There are 12 hidden switches. A switch that is on adds its own fixed numbers to the row, and there is some noise. The rows also spread widely along 17 directions, which tell nothing about the answers.
In the rows, 128 means zero.
Some rows, each with its switches (1 for on, 0 for off) after it:
[147 165  91 139 133 157 178 192 192 143 117 105 160 114 121  98 113 132
 105 128 138 113 164 109 152 129  94 165 155  93 117  96 157] => 0 0 0 0 1 1 0 1 1 0 0 0
[138 143 133 132 115 128 151 130 150 126 129 151 125 131 117 122 152 150
 115 112 135 123 134 117 121 136 121 114 131 111 121 112 111] => 0 0 0 0 1 1 1 0 1 0 0 0
[ 95  98 173 141 168 139 152  92 183 113 172 132 154 158 104 132 160 124
 122  93  78  99  90 137 163 157 114 160 179 122 128 132  87] => 0 1 0 0 1 0 1 0 0 0 0 1
[133 115  93 125 146 152 136 166 109 101  77 158 135  95 129 149 115 122
  96 161 125 155 134 156 163 128 123 135 154 125 101 102 163] => 0 0 0 0 1 0 0 0 0 1 0 0
[132 146 114 119 122 135 163 143 120 175 110 140 151 115 107 111 120 121
  72 127 122  84 158 111 139 133  84 144 131 112 148 109 163] => 1 0 0 0 1 1 0 0 1 0 0 1
[135 132  84 144 150 145 179 169 177  86  90 162 159 108 108 129 117 143
 107 128 139 167 180 116 109 148 127 100 173 149  98 111 166] => 0 0 0 0 1 1 1 0 0 1 1 0
[ 91 159 115 125  96 123 130 167 159  52 210 143 140 142 163 122 212 169
 166 149 211 155  97 146 141 153 235 128 110 179 112 129 107] => 0 0 0 0 0 0 0 0 0 1 0 1
[119 133 164 109 122 133 143 138 125 139 148 118 137 125 120 118 157 144
 134 114 129  99  84 141 177  98 109 150 133 120 122  93 116] => 0 0 1 0 1 0 1 0 1 1 0 1
[120 147 164 112 130 117 142  77 154 106 185 202 181 106 129 118 106 100
 123 182 121 101 136 113 123 112 159 145 157 175 137 139 165] => 0 0 1 1 0 0 0 0 0 1 0 0
[164 195 182  92 127 123 137 182 162  67 115 170 119 173 120 109 144 164
 141 108  97  91  91  62 211 106  78 143 159 134  73 142 102] => 1 1 1 0 1 1 0 0 1 1 1 1
[163 165 140  85  95 111 112 159 146 107 126 165 139 140 110 125  99 136
  94 128 135  90 113  77 143 131 120 132  95 156 122 146 119] => 1 0 0 0 1 0 1 1 0 0 1 1
[169 148 117 125 127 141 102 109  92 127 153 184 126 109 167 138 170 117
  75 150 162 121 139  78 108 144 144 130 157 150 114 140 121] => 1 0 1 0 1 1 0 0 0 0 1 0
[131 169 131 116 129 137 145 116 141 100 151 164 152 126 135 121 149 136
 125 134 142 123 130 104 133 147 126 121 142 154 112 129 139] => 1 0 0 0 1 0 0 1 0 1 0 0
[167 185 138 135 121  97 129  81 130 115 173 127 157  96 127  89 172  91
 111 109 168  66  95 116 154 129 112 165 102 123 108 136 104] => 1 0 0 0 1 0 0 0 0 0 1 1
[105 102 114  91 154 157 129 121 137 143 106 118 148 120 131 168 142 114
 128 104 126  95  82 151 153 145  86 155 136 143 106 144 130] => 1 0 0 1 1 0 0 1 0 0 0 1
[127 119 127 104 112 123 118 144 131 136  85 173 134 105 105 152  92 121
 130 137 134 128 114 125  84 113 121 101 118 162 124 139 151] => 1 0 0 0 1 0 0 1 1 0 0 0
[133 131 135 103 137 134 136 138 165  94 139 162 133 153 127 144 150 149
 129 107 111 126  97 132 154 147 133 128 156 129 104 115  90] => 1 0 1 0 1 0 1 1 1 0 0 0
[214 156 118  69 157  99 118 157  84  56  71 134 140  83 121 158 149 113
 153 166  78 114  97 179 166 130 134 115 141 167  88 129 152] => 1 0 0 0 1 1 0 1 0 0 0 0
[121 133 103 137 142  85 108 130  69  95 109 207 157 131  99 131 137  94
  86 139 114 108  97 137 155 149 104 126 137 150  88 128 145] => 1 0 0 0 1 1 1 1 0 1 0 0
[134 164 164 117 130 127 119  83 131  63  96 228 148 129  93 132 113 116
  62 131 107  79  83 106 219 153  58 144 126 116  77 133 119] => 1 1 1 0 1 1 1 0 1 1 0 1
[129 163 117  24 121 114 128  68 112  84  99 183 154 121 161 187 174 137
 144 132 135  56  74 153 181 160 113 128  86 186  86 168 126] => 1 0 1 1 1 1 0 1 1 1 0 0
[136 139 110  90 101 115 127 148 121 135  99 139 133 122 127 139 112 131
  85 138 132  82 131 126 162 119 132 149  87 129 138 138 138] => 0 0 0 0 0 0 1 1 0 0 0 0
[139 105 159  76  92 160 105  86 121 104  74 155 103 129  99 175 103 151
  46  94 129  94  59 145 215 128  71 148  84  86 104 108  71] => 0 0 1 1 1 1 0 1 1 1 0 1
[109 141 159 134 101 106 106 136 102 116 190 164 145 144 109 101 143 123
 107 118 165 108  70 105 152 102 133 155 122 150 109 109  99] => 1 0 0 0 1 1 0 1 0 1 1 1
[ 59 144 127 160 127 141 144 143 178 145 155 136 159 142 127 106 175 117
 164 149 147  93 101 133 121 170 114 164 131 126 132 155 151] => 0 0 0 0 1 0 0 1 0 1 0 0
[178 135 183 107 158 143 130 134 159  92 129 151 137 114 117 136 101 127
 132 133  84 126 115  93 148 100 108 132 188 156 111 128 123] => 0 0 0 0 1 0 0 0 1 0 1 1
[173 143 107  99 116 108 113 129 131 142 160 118 162 143 126 121 108 114
  82 110 119  83 110 110 122 147 107 141 116 130 115 106 102] => 0 0 0 0 0 1 1 0 1 1 0 0
[195 133 159  98 161 145 125 147 108  95  54 139  99 154  95 149 108 149
  71 109  25 117 140  98 180 152  63 108 171 105 129 136 120] => 1 0 0 0 0 0 1 1 0 0 0 0
[114 165 134  92 130 141 154 143 177 101 139 155 138 156 152 138 177 162
 139 126 129  99 133  96 151 167 139 124 136 156 131 168 130] => 1 0 0 0 0 0 1 0 1 0 0 1
[158 137 175  60 115 144 101 151 101 117 176 142 147 143 138 146 113 148
 125 171  91 104  84 111 148 123 129 136 147 175 132 100 129] => 0 0 1 1 0 1 1 1 1 1 0 0
[138 146 103  94 126 166 137  98 126 158 140 173 163 106 148 141  91 131
  69 147 156 104 146  89 128 146  88 141 145 147 114  95 155] => 0 0 1 0 0 1 0 1 1 0 1 1
[147 150 113 106 153 114 189 142 196  93  91 191 167  97 104 118  73 121
 135 133 102 141 147 153 150  79 111 130 175 115  64  78 157] => 1 1 1 0 0 0 1 0 0 1 0 0
[ 99 105 161  72 105 151 137 135 165  97  89 165 114 169  90 161  95 179
 133 105  92 139  72 169 167 148  94 111 106 111 104  96  89] => 1 0 0 0 1 1 0 0 0 1 0 1
[128 137  85 149 106 121 140 144 152 179 115 134 155 128  87  92  99 113
  85 117 140  87 109 148 116 173  57 156  98  67 103  74 128] => 0 1 1 0 0 1 1 0 0 0 1 1
[166 146 119 144 129 110 129 150 148  58 138 160 141 124  99 109 116 127
  98 112 132 151 109 139 154 128 135 121 143 111  85  85 101] => 1 0 0 0 0 1 1 0 1 0 0 0

New rows. What belongs after each?
[175 150 138  96 150 138 143 117 143  97 132 134 156 113 118 134 130 143
 130 130 105 126 116 130 132 144 107 109 170 151 100  95 132] => 0 0 1 0 0 1 0 1 1 1 0 1
[133 137 126 115 102 132 113 169 129 111 105 183  97 128 136 145 130 148
 114 143 157 145 118 113 147  94 141 134 129 120  95 126 113] => 0 0 0 0 1 1 0 1 0 0 0 0
[164 142 126 149 134  98  81 113 117  91 119 139 139 133 107 128 158  91
  87 112 121  81  74 116 145 172 100 137 116 121 105 163  96] => 0 0 0 0 0 0 1 1 1 1 0 0
[145 108 102  96 143 142 128 190 143  72  66 129  97 172 122 162 136 161
  83  55 122 135 111 106 205 128 104 135 148 117  76 145  79] => 1 0 0 1 0 1 0 0 0 0 1 1
[120 177 127 109 115 102 165 113 151 138 166 155 158 123 137  98 156 121
 135 125 151  72 114 127 164 107 124 172 112 121 113 119 121] => 1 0 0 0 1 0 1 1 0 0 1 0
[ 89 118 146 127 119 145 123 144 174 107 113 168 107 158 136 146 166 138
 112 104 135 104  74 131 190 123 119 167 128  86 104 151  76] => 1 0 0 0 1 0 1 0 1 1 0 0
[161 144 165 159 150 124 103 143 133  71 152 145 172  96 100 105 131  80
  73 143 122  93  98  91 174 114 133 167 168 155 127 148 141] => 1 0 1 0 1 0 1 1 1 1 0 0
[138 137 117 105 138 132 137 153 144  93 132 131 159 126 125 135 155 131
 110 111 135 108 102 134 167 140 130 140 146 151 103 119 122] => 1 0 1 0 1 1 0 0 1 1 0 1
[121 118 155 125 149 145 156 168 177 112 147 173 147 129 118 118 117 119
 102 142  99 114  86 145 202  79 132 200 200  95  99  80 101] => 1 1 1 0 1 0 0 1 1 1 1 1
[117 160 104  94 127 116 153 135 217  84 117 155 160 126 139 142 177 120
 147 153 130  72  94 177 160 171 165 165 111 124 116 167 117] => 1 0 0 0 0 0 0 1 1 1 0 1
[126 167 127 142 112  83 142 146 158 150  96 177 110 174 110 105 179 119
 107 121 100  52 114 113 158 138  94 170 125  60 111 167  92] => 0 1 0 0 1 1 0 1 0 1 0 0
[142 139 141 150 120  88 142 160 164 113 138 149 131 127 113 102 153 118
 106  91 157 106 122  95 153  49 147 158 150 111 100 134  94] => 0 0 0 0 1 1 1 0 1 1 0 0
[123 145 161  61 110 153 168 111 164 156 135 141 102 182 139 140 141 197
 127  78 100 106 125 108 157 128 100 125 132 101 124 105  78] => 1 1 1 0 0 0 0 0 0 0 0 1
[183 149 133  99 111 125 118 148 134  73 130 145 137 121 110 129 133 135
 120 168 100 116  92 160 120 191 138 117 108 133 119 112 117] => 1 1 0 1 0 1 1 0 0 0 1 0
[160 137 162 103 105 124 130  97 130 118 153 123 118 113 111 121 168 147
 148 114 139 116  79 164 109 142 128 114 109 117 117  98  89] => 1 0 1 1 0 1 0 0 0 0 1 1
[139 135 133 109 135 135 136 152 139 108 122 159 140 124 116 135 131 130
 125 133 120 123 109 123 141 118 119 136 160 143  96 118 131] => 1 1 1 1 1 1 0 1 0 0 0 0
[177 145 127 113 126 106 160 194 175  96 108 166 124 117 114 118 107 144
 132 120 134 155 139 112 137  51 152 123 168 130  87  99 113] => 0 0 0 0 1 0 0 0 1 1 1 1
[206 161  88 103 144  80 152 165 110  31 119 209 103 140 137 138 196 165
 107 117 127 171 110 167 176 114 192 105 187 112  39  66  57] => 1 1 1 0 0 1 0 1 1 1 1 1
[ 89 117 118  98 117 174 140 181 178 151 123 167 134 145 134 152 115 152
 123 161 128 133 127 131 120 152 140 143 141 132 141 123 142] => 1 0 0 0 1 0 0 1 0 0 0 1
[135 125 144 129 110 119 110 148 164 127 130 147 141 138  87 122 112 111
 126 155  96 109  98 143  87 172 137 128 115 129 155 143 123] => 1 0 0 0 1 0 0 1 0 0 0 0
[194 150 117 115 110  92 130 135 148  63 124 156 139 110  97 129 138 134
  93 121 148 131 121 129 116 138 169 105 120 151 104 122  96] => 0 0 0 0 1 1 0 1 0 1 1 1
[106 146 172  70  75 134  98 148 128 128 137 157 116 151 142 144 133 143
 118 166 127  54  57 137 214 123 120 189  69 117 136 144 105] => 0 0 0 0 1 1 0 0 1 0 0 1
[148 136 165 138 126 122 147 136 170  61 118 163 128 115 104 118 142 129
 104 170  93 116 123 159 170 127 171 146 150 102 142 130 120] => 0 0 0 0 0 1 0 0 1 1 0 0
[184 180 149 143 122  96 137 157 142  79 148 150 144 107 100  85 138 130
 125 128 139 133 148  83 108 107 153 102 144 159 114 129 144] => 1 1 1 0 0 0 1 0 0 0 0 0
[132 106 184 106 106 143 151 128 174 135 103 122 102 130  95 142 132 173
 142  87 116 129 113 125 114  89 121 108 131 118 126 119  94] => 0 1 1 0 1 1 1 0 0 0 0 0
[151 121 162 117 130 145  76 155  93 136 120 102 121 116 132 139 164 112
 127 134 120  89  57 123 143 115 101 155 142 134 121 142 119] => 1 0 1 0 0 1 0 1 1 1 0 0
[119 118 116 139 126 125 116 130 146 133 124 144 129 146 112 136 129 131
 116  92 145 126 112 106 104 142  99 117 132 126  99 130 108] => 0 0 0 0 0 1 1 1 0 0 0 0
[146 130 163 107 107  83 131 147 105  65 125 135 106 151  92 120 165 166
 172 123  91 126  67 193 153 137 159 100 112 131 119  95  88] => 0 0 1 0 0 1 0 0 1 0 1 0
[146 146 108 133 102 147 103 148 149 155  80 154 141  95 112 124 102 102
  62 124 177  80 118  78 120 145  71 145  89 118 120 154 146] => 1 0 1 0 1 0 1 0 1 0 1 1
[182 148 157 128 131 106 102 107 107  85 142  77 138 119 110 119 180 112
 102  68 142  72  87  89 163 130 106 137 116 155 117 169  96] => 0 0 1 1 1 1 0 0 1 0 0 0
[170 173 124 107 133 107  85 169  98 101 136 152 122 146 158 128 140 127
 142 118 147 108  91  65 164  99  94 144 151 157  55 140 115] => 0 0 1 0 0 1 0 1 0 0 1 0
[143 146 127 116 144 143 154 128 149 118 113 141 143 109 127 124 123 126
 125 121 120 115 122 130 148 116  89 139 157 116  93 107 136] => 1 1 0 0 0 1 0 0 1 0 0 0
[144 132 135  93 111 146 135 153 147 110 124 149 132 131 129 138 106 145
  99 150 111 109 112 141 181 133 121 159 120 109 119  97 114] => 0 0 0 0 1 1 1 0 0 0 1 0
[133 119 140  83  98 145 144 178 198 115 136 150 108 145 146 150 131 171
 154 155 120 147 104 155 113 108 182 133 140 113 118 107  89] => 0 1 0 1 0 0 0 0 1 1 0 0
[128 158 126 137 102 131 118 147 139 122 115 180 119 124 122 116 130 129
 107 126 165 118 103 108 150 116 107 139 116 104 100 121 117] => 1 0 1 0 1 0 0 1 1 0 0 0
[164 149 112  80 125 111 152  91 135 102 169 154 152 134 134 142 139 159
 108 108 136 134 149 120 110 154 154  89 133 167 111  99 108] => 0 0 0 0 0 1 1 0 0 0 0 1
[105 162  98 119 110 100 152 164  74  85 124 159 145 149 104 112 171 162
 113 117 158 126 143 113 136 173 139  77 104 189 132 135 170] => 1 0 0 1 0 1 0 0 1 0 0 1
[151 131 139 153 147 136 133 151 166 127  87 162 138 123  83 112  67 110
  70  59 133 118 121  49 152  81  34 139 165 109  72 124 115] => 1 1 0 0 1 0 1 0 1 0 1 1
[159 174 120  95 113 140 148 135 111 142  97 174 126 110 136 122 152 127
  88 173 114  82 128 143 182 136  90 167 127  75 114 106 144] => 1 0 1 1 1 1 0 1 0 1 0 0
[153 143 132 111 139 127 157 133 130 119 113 132 134 119 110 125 146 140
 127 108 109 121 121 142 140 137 106 112 141 123 119 107 127] => 1 0 0 0 1 0 0 0 1 0 0 1
[102 127 153  85 106 164  92 125 127  92 125 136 122 138 133 163 134 156
 135 125 153 121  69 126 153 163 113 122  91 164 113 147 119] => 1 0 0 0 0 1 0 0 0 0 0 1
[150 174 129  88 129  79 169 185 167 180 139 166 157 147 132  93 115 106
 138 163  77  55 139 126 172  66 120 197 160  96 118 111 145] => 0 0 1 0 1 0 0 0 0 1 0 1
[196 138 107 144 116  78 127 176 139  68  87 184  65 133 119 135 206 148
 113 130 123 167 139 163 101 131 214  88 138  83 109 139  68] => 1 0 0 0 0 0 1 0 0 0 0 0
[139 148 145 127  98 119 109  73 229  74 125 151 144 119 111 135 133 115
 111  46 198  81  59  85 133 124  94 142  79 128  59 177  47] => 1 1 0 0 1 1 1 0 1 1 1 0
[143 199 170  65  88 128 177 121 167 120 163 126 137 134 138 104 153 171
 139 151 120  64 129 133 198 125 131 165  89 112 146 114 124] => 0 0 0 0 1 1 0 0 0 0 0 1
[195 167 122 109 132  57 117 104  76 104 114 178 130  83 131 129 186  97
 166 157 123  97  65 185 129 106 126 122 120 126  69 106 107] => 0 0 0 0 1 0 1 1 1 1 1 0
[162 186  98 123 123  91 144 192 105  72 123 151 154 118 103  90 122 129
 116 119 157 133 131 115 179 106 117 124 124 150  75  95 157] => 1 0 0 0 1 1 0 0 0 0 0 1
[128 107 140  94 107 161 148 128 131 130  67 178  86 105 119 173 147 181
 150 161 119 160 105 188 100 141 122  91 125 104 109  84 115] => 0 1 0 0 1 1 1 1 0 0 1 0
[160 145 130  82 117 115 113 140  60  84 109 154 104 101 146 155 180 156
 147 157 133 124  66 183 173 129 138 114 106 140  86  93 112] => 0 1 0 0 0 0 1 0 1 0 1 1
[126 145 113 102  98 132 163 220 172  98  73 171 107 128 120 134 147 172
 126 142 140 138 112 159 178  90 157 142 127  92  96  98 114] => 1 1 1 0 1 0 1 1 1 1 0 0
[ 94 144 147  85 102 110 123   4 108 158 189 149 172 120 133 127 142 106
 117  98 157  37  47 158 154 160  77 158  54 133 119 110  93] => 1 0 0 0 0 0 1 0 1 0 1 1
[169 169 152 121 107  82 129 137 102  91 114 137 134 125  76  93 145 126
 121 108 116  92  77 148 168 132  92 121  85 117 105 109 112] => 1 0 0 0 1 0 1 0 0 1 1 1
[ 84 162 150 118 117 151 156 142 184 108 197 167 172 141 134 110 155 140
 137 173 138  99 115 127 161 168 148 166 133 144 139 123 146] => 1 0 0 0 1 1 1 0 0 0 0 1
[119 106 172 121 131 149 119  98 142 109  92 140 111 105 108 155 133 133
 153  96 132 135  84 132 120 110  96 103 131 140 110 147 114] => 1 0 0 0 1 0 0 0 1 0 0 0
[ 88 103 159  82 109 139 142 141 142 113 142 176 152 116 116 153  94 152
 168 172 120 131  81 172 134 105 149 130 127 172 125  86 141] => 0 0 0 0 1 1 1 1 1 0 1 0
[136 160 103  94 128  99 138 168 105 124 173 140 145 186 150 115 170 148
 140 128  99  92 104 132 158 178 134 141 136 144 120 106 107] => 0 0 1 0 1 0 0 0 1 0 1 0
[152 173 115 141 160 164 158 122 152 124 127 123 179  71 135 111 135 111
 106 158 149 113 176  85 117 146  98 134 171 160 128 139 203] => 0 0 0 0 0 0 0 1 0 1 0 1
[121 125 105 108 127 132  99 154 132  89 171 174 146 166 139 151 135 133
 103 112 143 133  69 113 149 163 131 138 141 155  81 112  81] => 1 1 0 1 1 0 1 1 1 0 0 0
[160 148 206  84 134 129 162 142 160  79 163 120 141 127 117 120 154 147
 117 106 110  86 104  94 210  53 148 171 171 156 132 135  97] => 1 0 0 1 1 1 0 1 1 1 1 1
[215 147 148  77 129 136 110 160 121 110  95 135 105 133 119 143 117 144
 100 123  84 118 118 104 140 131 105 110 147 125 118 125 111] => 1 0 1 1 0 0 0 0 1 0 0 1
[119 130 128 117 143 147 153 124 175 116 161 123 136 163 145 134 166 156
 136  78 132 131 117 108 137 141 122 129 165 131 106 123  85] => 0 0 0 0 1 0 0 0 1 1 0 0
[167 145 107  96 144 137 140 139 184 134 106 125 165 121 126 132  94 105
 111 111 110  86 137  97 123 144  81 151 144 139 106 147 136] => 1 0 0 0 1 1 0 0 0 0 1 0
[172 153 112 129  98 142 118 158 167 105 132 218 120 108 141 126 116 121
  78 174 163 154 135 109 108 122 163 134 146 100 101 109 112] => 1 0 1 1 1 0 0 0 1 1 0 0
[ 96 134  86 136 128 105 161 162 150  77  88 174 181 150  71 103  56 124
  61  89 127 105 145 100 177 150  93 129 124 155 104 122 163] => 1 1 1 0 0 1 0 0 1 0 1 0
